All groups share one centre, and each spreads out both ways along 9 directions, with some noise.
Known rows, each followed by its group:
[ -5.0  24.8 -12.3  14.9 -13.7  19.5  -5.5  -7.8  11.0  -7.9 -22.9  -8.9
  27.4  15.9 -24.8   4.5  -6.6  -5.8   1.0  -0.6]  Q_813
[  6.6  -2.6 -14.6  -1.6   8.0  11.9   1.6   5.0   9.5   4.9  -9.8  16.7
  13.5  15.6  -5.4   8.5  -7.6  -9.4  -8.2  -4.7]  Q_700
[ 2.6  5.0 -7.0 -1.1  1.7  3.4 -9.4 13.2 11.1 -8.9 -6.5  2.3 -3.8  2.0
  2.5  7.2 10.3  5.2 -4.9  8.2]  Q_865
[ 10.5 -26.9  -0.5  -6.5  29.6 -15.8   4.8   9.6  21.3   6.6 -11.5   0.9
  -1.6  22.5  -5.8  23.3   5.1  10.9  23.6 -10.3]  Q_700
[ 14.5 -11.5  18.2  -5.6  -1.7  11.4   3.0   1.6  -9.9   0.3  -2.1 -12.4
 -15.6 -12.0 -19.4 -13.3   9.5 -10.5  18.1  -7.7]  Q_267
[-14.2   8.7   0.4  18.7  -5.5  -4.0   9.1  -7.7   7.7   4.7  13.7   0.7
   6.2   2.0   2.9 -16.5  -0.1   1.5  -6.8   2.4]  Q_813
[ 10.7   0.5  -8.6  13.1   8.1   2.8  -3.1 -18.0  10.5   2.7   5.7  -2.5
  16.4 -18.0  19.8  19.7 -10.5  -5.0 -18.0   8.4]  Q_267
[ -5.9  28.3 -19.2  24.8   6.6  -5.1   8.4 -22.1  26.4   5.1   7.7  15.1
  43.1  18.9   3.0   7.6 -11.8   1.9 -50.4  10.5]  Q_267
[-17.8  -3.1   8.6   0.4  15.2  -7.0  -3.0  -6.6   8.5  16.8  19.6  -4.8
  20.1   2.8   7.2  -9.9  -0.7   5.7 -18.3  -6.9]  Q_700
[ -1.6  12.7 -13.4  12.2  -1.7   0.9  10.2  -0.2   3.6   2.7  12.1  12.8
   5.0  -4.9  -4.0 -23.5  -8.0   8.7 -10.0 -12.9]  Q_813
[  5.9  -3.8   5.5   0.6  -7.7 -17.4   2.1 -21.2 -13.4  16.4 -17.9   4.3
  10.7  23.4  15.7  14.5 -17.5 -19.3  -3.3   7.7]  Q_267
[ 25.0   7.2   9.7  -8.9  12.7 -21.9   4.7  -5.9  21.4  -3.4 -16.0 -28.0
 -21.0 -13.1  -7.5  24.7  22.9  22.9  35.9 -14.0]  Q_700
[ -5.0   6.1   1.1  -4.0  -3.5   5.2   8.8  -0.1  -2.1  -2.4  11.8   4.1
  -8.7  -8.0 -12.1 -15.2   4.8   0.9  -2.4  -6.6]  Q_267
[-14.5   6.3  11.5 -16.0   4.5  -0.7   9.6 -16.0 -11.9  22.4  -6.6  -5.1
  24.5   6.0   0.2   2.2  -6.8   0.9  10.2  -9.3]  Q_865
[  5.2 -13.3   3.1  10.6   2.9  16.0  10.1  -4.3 -23.4  -2.4  -9.3  15.2
  46.9  -3.4  -1.1   5.3 -28.8   4.1   0.8  25.1]  Q_700
[ -7.4  14.4  -3.6   3.2  -9.1  13.4   1.6  -2.0  -6.1  19.8  -8.4  14.2
  12.0  22.2 -13.9 -29.5 -10.0 -23.4 -13.8 -16.9]  Q_813
[  9.1   4.4  -3.5  12.1  -1.8   5.7   7.1 -16.3   9.0   3.2   5.6  -4.0
   2.9  -9.7  -4.1   1.7  -3.4 -13.2  -9.5  -2.0]  Q_865
[ -2.9  -1.0  14.9   8.6   7.4  -9.8  14.3  -1.2  14.7   5.4  -4.4   2.8
  14.4  34.6 -20.6  -6.0  10.0   3.1   7.1  11.0]  Q_813
[-18.7  -2.8 -12.6 -34.2  -3.8   1.4  19.4  -7.1 -26.4  -4.6  -1.1  12.8
  12.0  21.4 -14.0  19.2 -21.6   4.1  14.5 -14.7]  Q_267
[ 10.9   9.5   4.5  -4.6   0.2  -1.6   8.8 -15.5  -5.4   9.2   4.5   5.5
   2.3 -14.0   8.4   0.4   0.8  -2.7 -13.0   4.4]  Q_267
[  9.2   6.6  10.5  14.9   1.5   5.0  -5.8  -6.6  12.1  -0.4  -5.6 -22.9
   6.7 -11.4 -12.5  -7.3   8.1   2.9   2.4  -2.0]  Q_700
[ -9.6  -6.4   7.4   1.8   0.5 -28.7  18.8  -6.1  -2.7   7.8   0.9   9.5
   5.6  34.6  -7.2  -8.3  -8.4  10.3   5.3  -6.8]  Q_865
[ -3.0  28.1   2.2   9.4 -11.3  10.3  -6.2   0.9  11.5   6.1 -22.2  -2.7
   9.3   4.7   0.6   1.4  12.2  -2.2   3.2  16.2]  Q_813
[-10.7   2.0   8.8  -5.3   0.2 -10.7   5.3   4.5  -2.0   3.8 -14.2   3.7
   6.9  23.2   0.6   5.7   2.4   8.7  17.4  13.4]  Q_813
[  2.7  -3.3  14.1  -9.5  28.4 -10.9  24.0  -8.1   2.7  19.7  13.3  13.2
  28.2  14.8 -14.9  -9.3   2.9  16.3  -7.0  -3.0]  Q_813
[ -4.1  11.6  15.3   1.1   7.9   5.3  -2.3  -5.7  -1.3   8.5  -0.8 -16.6
  32.2 -13.0  -8.8 -12.9   3.3  17.4  -5.3  -0.2]  Q_700
[ 11.6  15.2 -15.1  17.5   2.7  11.7  13.8 -13.5  17.3   7.1 -16.3  12.7
  28.5   4.0  -2.9  13.5 -10.3  -3.0  -0.7  11.6]  Q_865
[ 34.4  -1.7  11.4   2.9   2.2  13.0   6.7  -6.1  -8.0   8.5 -28.7  -0.5
  -2.5 -14.7  -4.5   6.7  -0.5 -13.1  23.8   8.3]  Q_267
[-11.1 -14.6  -5.3   3.9   5.2   2.6  -0.1  -0.9   5.3   0.2   5.7   1.3
  13.5   6.4   3.9  13.1 -10.5   0.0   1.0   5.8]  Q_267
[ 13.3 -18.6  12.0  -7.2  20.0  -7.2   3.0   9.9  -5.7  14.3  -1.8  10.1
   3.0   3.2   5.0  -9.2   0.2   1.3   3.6  -1.4]  Q_813
[  8.3  -3.3  -8.5   9.5   8.1  13.3  -5.1   7.4  13.5  -6.9  -5.2  -6.5
   9.9  -5.0 -12.2   2.1  -2.4   5.5   7.3  -5.0]  Q_267
[ 26.2   1.6   2.6  13.1   7.3  10.8 -11.3   7.9   9.7   2.5 -16.6  -8.8
 -10.9 -31.4   9.1  -3.8   8.7  -0.4  15.2   2.4]  Q_267
[  7.4   3.3 -10.8   2.3 -13.0   9.7 -20.3   5.4  -0.6 -17.5 -37.1 -14.9
   0.8  -2.7   7.5  33.9  -6.0  -2.0  25.1  14.9]  Q_813
[ -5.6  -0.5  -9.0   8.1   7.7  -6.9 -23.8  32.2   7.0 -11.3 -14.3  -4.4
   4.2  -5.8   9.1  -8.3  -2.4  38.9  17.9  -6.6]  Q_865
[  6.3  16.0 -12.3  20.0   3.9  22.0  -8.0   9.5  12.4   4.8  -1.3  18.0
   7.4 -19.3  10.9 -13.8   4.8  -5.8 -22.3  10.6]  Q_700
[ 11.6   3.5 -19.2  33.2 -10.4   8.8  -8.2 -11.3  17.7 -11.6  -1.3  -2.1
  -2.9 -14.6   7.4   4.2 -10.7 -11.6  -6.4   1.3]  Q_865
[ -6.0  23.3   3.3  -1.2  -0.8  -4.6  21.1 -12.8  -1.9  23.9   4.5  20.5
  14.2  26.4 -15.9 -26.9   0.0  -9.0 -22.0 -12.5]  Q_813
[-18.8  14.2 -19.7  19.5  -6.1 -10.2  -3.3  -6.4   3.7   6.4 -16.6   1.8
  17.9   7.8  16.2   0.8 -26.8  19.8  23.8 -13.2]  Q_865
[-17.3 -12.4  10.2   4.1   6.5  -4.8   6.1  -9.1 -11.7  11.1  14.8   5.1
  28.9   5.8   9.6  -4.9 -17.0   2.1  -8.9   7.8]  Q_700
[-12.6 -16.0  22.1 -13.2  -9.7  -1.4  -1.4  -2.4 -36.6  22.8 -10.0   8.2
  -2.0  19.4  10.5 -16.3  -8.6 -30.5   7.2   2.5]  Q_865
[ 19.7  18.4 -21.8   6.1   0.1  13.8  -4.3   9.8  15.7 -14.1 -11.9  17.0
   0.4  -4.4  -0.3  17.6   5.1  -2.0 -17.3  19.4]  Q_865
[-15.1 -21.4  32.0 -24.1  18.7  11.6  -9.1  17.7 -25.1  28.0 -26.6  -2.4
  38.8  22.3  -3.7  -4.1  -0.9   0.8  23.5   8.6]  Q_865
[  0.6 -11.9   6.9  -0.9  -0.7 -24.2   4.1 -11.1  16.8   0.1  -0.2 -17.2
 -27.3  18.8  -5.2  16.8  12.4  -9.4  15.0 -10.7]  Q_700
[  0.0  -9.5   2.2   4.9  -6.3  -3.4 -13.2   2.6   1.3  -7.8 -17.9 -14.4
  -4.2  -7.1  20.8  26.5   2.4  -0.6  19.6  21.2]  Q_813
[ -0.5  -7.2  17.9 -13.0  14.3   2.0   9.8  14.1  -6.7  16.3 -21.1  19.6
  23.9  32.8 -10.2  -0.2   9.1   0.9   7.2  20.8]  Q_865
[ 17.3 -10.0  -5.3  27.1   9.5   9.1  -6.8  15.3  20.3  -0.9 -10.2   7.7
  -7.8  -3.6   5.8  -1.2   2.7  -9.4   5.8  12.8]  Q_700
[-21.3  -8.6  22.9   1.3   9.0 -16.9 -10.9  10.4   1.1  16.2   3.2  -6.1
  11.3  26.6   2.9 -24.1   8.5   4.3  -7.7  -1.2]  Q_267
[-11.4  12.7  -4.2 -13.4   5.1  11.0   4.6   1.9  -1.1   9.3   1.0  16.2
  17.4   3.6   8.7   8.9   4.7  -1.6 -19.4  18.2]  Q_700

New rows. What belongs after each?
[ 16.5   6.9  -1.3 -18.9  10.2   6.9  -3.0   8.1 -11.5   8.9 -26.6   1.8
   9.3 -17.3   8.7  12.8  -5.4  16.5  22.7  -5.3]  Q_267
[  3.5 -12.1   4.8  -2.0  -5.2  -6.4   7.6  -4.3 -12.9   1.9 -15.9   2.3
   7.5  20.5  -9.0   8.4 -13.8  -5.1  17.4   2.9]  Q_700
[  5.6   9.9  -4.4  14.2   0.7  14.2 -11.2  -8.6  27.8  -3.2   3.9 -14.9
   2.0   1.8 -19.4  -5.1  11.2 -19.9 -21.0 -10.9]  Q_700
[  5.1  32.4 -12.9   0.8 -20.5 -19.1  23.7 -37.5 -10.5  11.5   3.5  23.9
   4.9  15.4  16.1   9.0 -17.4 -19.2 -39.1   2.5]  Q_267
[ 16.4 -13.2  12.8   5.6  -1.4 -11.2   4.6 -16.7   6.7 -11.0  -8.8 -29.9
  -0.8   0.6 -18.2  19.7   2.4   2.0  24.9  -4.0]  Q_700
[  4.8   2.0  29.6 -26.9  26.0 -18.1  22.6  -2.0   7.2  14.9  13.8  -0.6
   4.3  13.8 -22.2  -8.6  28.8  19.3  -6.0  -4.1]  Q_865
[-19.7  -1.9   8.1  -4.4  -4.0 -23.6   1.7  20.6 -13.4  15.9 -18.2  20.0
  -2.6  34.3  13.4 -17.4  -5.8  12.6  21.2   5.9]  Q_865
[-11.5  22.4   1.0  -6.8  -3.0   7.2   0.8  -5.9   1.9   6.7  11.5   4.5
   7.4 -13.2  15.1   4.5  14.9  -0.6 -26.2  20.8]  Q_700
[ 15.7   0.4  -1.0  -6.5  14.2   4.6   0.5   4.0   0.6  -5.0  -7.0  -1.1
  19.7  -4.7 -11.3   3.6  -2.9  14.4  -3.0  -6.8]  Q_865
[ -7.0  11.1   1.9 -11.2   8.7 -26.6  21.4  -9.1  13.8   3.3   8.4   6.7
   5.2  27.1 -13.9   7.4  10.8  21.8  -3.0  -5.6]  Q_865
[  6.9   0.9  -3.6  -6.7   1.9 -21.4   9.4 -11.9   6.4   3.0  -1.1  -5.3
 -12.7   3.3   5.6  14.4  -1.3   6.2  10.8 -15.5]  Q_700
[ -8.2  -9.2   8.1  -9.8  11.7   3.2   5.0  13.8  -7.0  12.5 -10.5  20.0
  16.9  18.5   8.6   7.1   0.8   1.0   4.6  24.7]  Q_700
[-18.8   8.5   9.7 -11.3   7.8 -24.6   5.5  -5.2   3.2  16.4  17.0   5.1
  -6.8  -8.1  30.2   3.1  13.9  13.4  -6.9   9.0]  Q_700
[ -7.0 -11.6  -6.6   4.2  -1.3   5.3 -13.6  18.8  -8.4  -3.0 -26.8   9.1
  20.5  21.7   2.9   6.4 -17.7   2.3  14.7  12.8]  Q_865
[  3.5  13.4  -9.0   9.9  19.1   8.5 -10.7   3.0  22.8  -6.2  -6.5 -18.0
  25.3 -21.6  -4.4   8.3   0.4  30.6   7.5  -9.4]  Q_865
[-16.3 -16.3   5.0 -11.5  14.3  -7.5  10.5  -5.4 -12.6  13.8   6.9  15.2
  32.4  18.8   7.5   6.5 -14.3   4.0  -7.0   7.7]  Q_700
[ -4.1  17.6 -12.2 -10.0   8.5  -8.1   1.6 -11.1  23.7 -15.5  12.1 -18.2
   7.7  -1.7 -13.7  26.1  12.5  25.3  -9.7 -12.2]  Q_865
[ 21.1   5.2 -22.5  13.2  15.8  29.7  -2.6  10.7  14.4  -4.4  -8.7  18.8
  24.4 -18.5   0.5  10.3  -5.8   0.8 -14.6  11.6]  Q_700
[ 17.7   4.0   9.0 -16.2  -1.4  -6.5   1.2 -10.0 -10.2  18.8 -16.5   6.0
  -7.3  10.4  14.5  16.0   6.3 -25.8  -7.0   8.8]  Q_813
[  9.0   8.7   8.1  15.1  15.3  -2.4  -7.6  -3.2  15.1  12.5  -3.3  -4.7
  20.5  -6.0   9.9  -8.7   7.5   5.0 -17.2   8.4]  Q_267
[ -7.4  -2.4  -6.1  22.5  13.6 -10.2  -8.7  15.4  18.5  -2.8 -13.5  -7.3
  19.1   3.5  -0.2  -6.7  -9.7  32.7  21.2  -5.9]  Q_865
[ -5.8  -0.6   5.4   8.1  17.0  -2.4   1.0  -5.5  12.2   9.2  14.3  -4.9
  17.9 -15.2  11.2   0.6   3.7  12.9  -7.5   5.6]  Q_700
[ 13.9   4.5   6.8  -0.6  10.2  26.6  -4.7  18.8  -1.9  13.1 -23.9  19.6
  11.4  -2.4   4.6  -1.2   9.5 -12.8  -2.2  27.1]  Q_865
[  6.9 -25.8  -5.0   4.6  -1.2  17.4 -30.3  19.7 -14.7 -15.5 -16.1  -8.5
  11.5  -6.7  -0.7   1.6 -21.2  -0.3   6.0  -3.3]  Q_865
[ -9.9  11.8  11.0  -6.1  -1.7   8.7   1.8 -17.9  -7.2   4.1   2.6 -15.7
  30.3   4.2 -16.2  -5.0  -2.0  -1.3 -14.9  -3.4]  Q_700
[  4.2   8.3 -17.2  26.8   4.1   3.7  -4.5   2.3  20.7  -7.2  -8.7   1.2
   9.9  -4.3   1.0   3.3  -7.7  11.0   4.1   1.9]  Q_865
[ -7.5 -16.2  18.2  -5.2   6.7 -19.4  12.3  -9.8 -19.5   9.6  -5.6  -4.3
  23.1  12.9   0.9   2.0 -14.8  13.4  21.5   0.7]  Q_700
[  7.6 -21.9  -2.7   3.7  13.7  -3.7   4.5  18.8 -13.2  15.6 -30.9  20.3
  26.2  29.8  -7.7 -11.3 -28.4   9.9  25.9 -12.3]  Q_700
[ -3.7   3.0   3.0  19.2   6.1   7.9  10.5   1.4  16.1  14.4 -19.8  18.0
  22.6  26.3  -0.6   7.3   0.9 -13.0   7.2  27.4]  Q_865
[ 15.2 -11.1 -20.3  18.7 -11.9   4.2   6.2  -4.6  -2.7 -13.8   3.2  11.1
  -8.9  14.9 -20.1 -11.3 -25.3 -19.1  -6.8 -20.3]  Q_813
[-18.6  -1.2  -2.9 -16.3   6.5   3.3   6.6  11.3  -8.7  14.1  -3.1  31.9
   9.5  24.0  16.9  11.8   2.0  -7.7 -10.5  26.3]  Q_700
[ -2.0  -1.2  -0.2   5.8   6.8  -9.1   1.5   0.9  -1.6  13.0   0.5   8.8
   9.2  -0.3  13.7 -10.1  -7.3   9.2   3.1  -4.3]  Q_700
[ 32.3  16.1   2.5  -7.3   6.6  12.9   8.6  -4.5  -5.2   9.0 -25.5   4.0
  13.5 -17.5  -9.6   5.3  -1.2   3.0  15.1  -5.2]  Q_267
[-27.1  -2.2  -1.4  -5.3  -8.1 -11.5  17.3  -8.6 -11.1   7.6  11.6  17.2
   9.0  31.9   2.8  -0.6  -8.5  -4.9  -6.8   7.9]  Q_267
[-12.9  -1.6  15.8  -7.6  14.9   0.9  -3.0   3.6  -5.4  19.6  -2.9  -3.4
  22.1  -1.2  13.2  -2.5   1.7   9.4   7.8   8.3]  Q_813
[ 21.3 -25.5   0.7  28.5  10.1  14.3  -6.0  13.9  12.0  -4.6 -21.5   3.2
  12.2  11.4 -13.0  -2.8 -10.0 -12.5  19.3  10.4]  Q_700
[-23.4   2.3  12.5 -15.3 -17.7   1.0  13.3 -10.8 -31.6   6.7   0.0  13.2
  19.9  23.2   5.7   2.3 -10.8 -14.0  -6.9  25.9]  Q_700
[ 10.1  -2.0   0.4  -3.1   6.6  11.6 -15.0  16.4  -3.0  -0.9 -33.1  -4.6
  17.3   3.2  -2.6  14.3  -2.4   5.6  21.1   7.3]  Q_813
[ 16.0  18.8  -3.2  24.5   6.6   0.3 -12.7 -15.3  40.4  -2.3  13.5 -34.0
 -13.5 -35.1  -8.4 -11.0  18.6   2.8 -13.5 -22.8]  Q_700
[  9.5   8.1   0.5   4.0 -12.3   1.9  20.0 -22.7 -16.7  21.6  -4.4  21.2
   1.4   8.0   6.9  -4.5 -13.0 -29.6  -7.5   3.6]  Q_865
[  9.0  -5.8  16.8  -5.0   6.5   9.4   7.8   3.1  -8.7   9.5   0.6   1.4
  -5.0 -18.6   2.3  -5.4   9.7  -4.6  16.5  13.0]  Q_267
[ 20.4   3.9   8.0   3.7   6.8   8.1  -5.4   2.2   5.2   2.8 -16.3 -11.1
   8.8  -6.3 -14.6  -6.0   2.7   1.5   7.6  -7.5]  Q_267
[ -2.3   5.0  -1.7   4.5  -0.8   0.3  13.7 -23.4   1.1   8.1  16.7   2.5
  11.6   0.9  -5.2  -7.1  -7.3 -12.6 -22.9 -10.4]  Q_813
[  5.5 -17.9  12.9 -10.3   3.2  16.5 -18.4  11.2 -19.5   2.6  -6.8 -11.4
   5.6  -9.6   0.7  -6.5  -2.0 -15.0  -1.1   0.3]  Q_865
[ 11.4  -5.2 -12.8  17.2  -5.3   6.0   3.7  12.2   1.9   0.5 -11.8  27.3
 -10.0   4.6  13.9  -0.4 -10.6 -16.7   1.4  18.4]  Q_700
[ 22.1  -7.1   4.8  13.3   3.6   8.2  -4.1  -0.2  19.8  -7.2 -19.3 -14.3
  -8.5   7.6 -18.0   9.4   9.4 -12.9  17.0   4.2]  Q_700
[  2.9   1.7   2.1  -1.4  14.3   3.4  -2.1   1.6   3.9   9.7 -11.0  -2.9
  22.6   4.2  -8.1  -5.7  -4.0   9.5   5.2  -9.2]  Q_700
[ 12.7   3.4 -26.6  24.7   6.0   8.8  15.9 -15.6  19.8 -25.1  19.7  -3.4
  25.7 -12.6 -32.5  -2.0 -22.7  20.8 -12.4 -22.8]  Q_813
[ 11.7  -1.2   9.5  -6.3   3.1  -2.9   4.2   9.5 -17.9  10.7  -8.6  15.1
  -1.5  -1.0   2.4 -18.9  -2.9   1.8  -0.3  -0.8]  Q_865
[ -3.1  10.9  14.6  -7.3   1.4  -2.0  16.3 -21.1  -4.3  22.2   2.6  -0.3
   7.4  -0.3   0.9  -2.3   5.6  -9.5  -1.1  -2.9]  Q_865
[  4.8 -23.0   4.5   3.7  16.0   6.6   7.5  -5.4   2.3  -2.0  -1.0  -1.1
  31.1   8.0  -9.6  20.8 -10.3  -0.8   3.6  13.6]  Q_700
[ 13.0  29.0 -29.0  -8.0 -10.7  -1.7   5.6 -14.7  -5.5  -1.8 -13.5  14.7
   3.6 -13.5  15.1  22.3 -19.1   1.6  -8.8 -11.2]  Q_267
[ -6.6   5.8 -10.3  -3.7  10.2  15.2   1.3  10.3   3.8  12.4  -1.0  25.6
  16.5   7.5  10.7   2.3  -0.2  -4.8 -18.9  10.8]  Q_700
[  3.3  23.3   2.5 -13.6  -5.1   5.5   5.3 -14.9 -13.2   0.0 -13.8  -9.9
  23.9  -2.1 -16.3   3.9  -4.5   7.4  -1.4  -5.9]  Q_700
[-15.1  -3.1  -4.5  28.5  -6.1   9.4 -16.1  -0.8   6.2  12.9 -18.5 -10.0
  16.1  -3.1  17.9  -4.7 -14.0  -9.8  21.7   8.2]  Q_865
[ 25.0   7.9   2.8 -20.8  19.5  21.3   2.9   2.5  -4.7  -0.6  -7.8 -12.0
  16.2 -34.7 -18.1   4.1   3.5  20.5  11.6 -13.0]  Q_267
[-12.0  -9.6  11.8  15.2   0.1   1.6  -1.9   3.4  -6.2  13.9   1.7   8.3
  11.1  11.3   8.3 -20.0  -6.7  -6.7  -1.9  12.1]  Q_700
[-16.2   5.8  34.4 -17.4  19.3 -12.9  14.3  -0.3  -2.1  40.3  -5.5  10.8
  21.4  27.4   4.0 -13.1  20.8   1.1   0.7  13.9]  Q_813
[  1.2  11.5   0.1   4.5  -2.8  11.1  -1.8   6.0   9.5   5.1 -12.4  10.5
   2.6   8.7   6.9   8.8  12.0 -12.3  -3.0  22.6]  Q_865
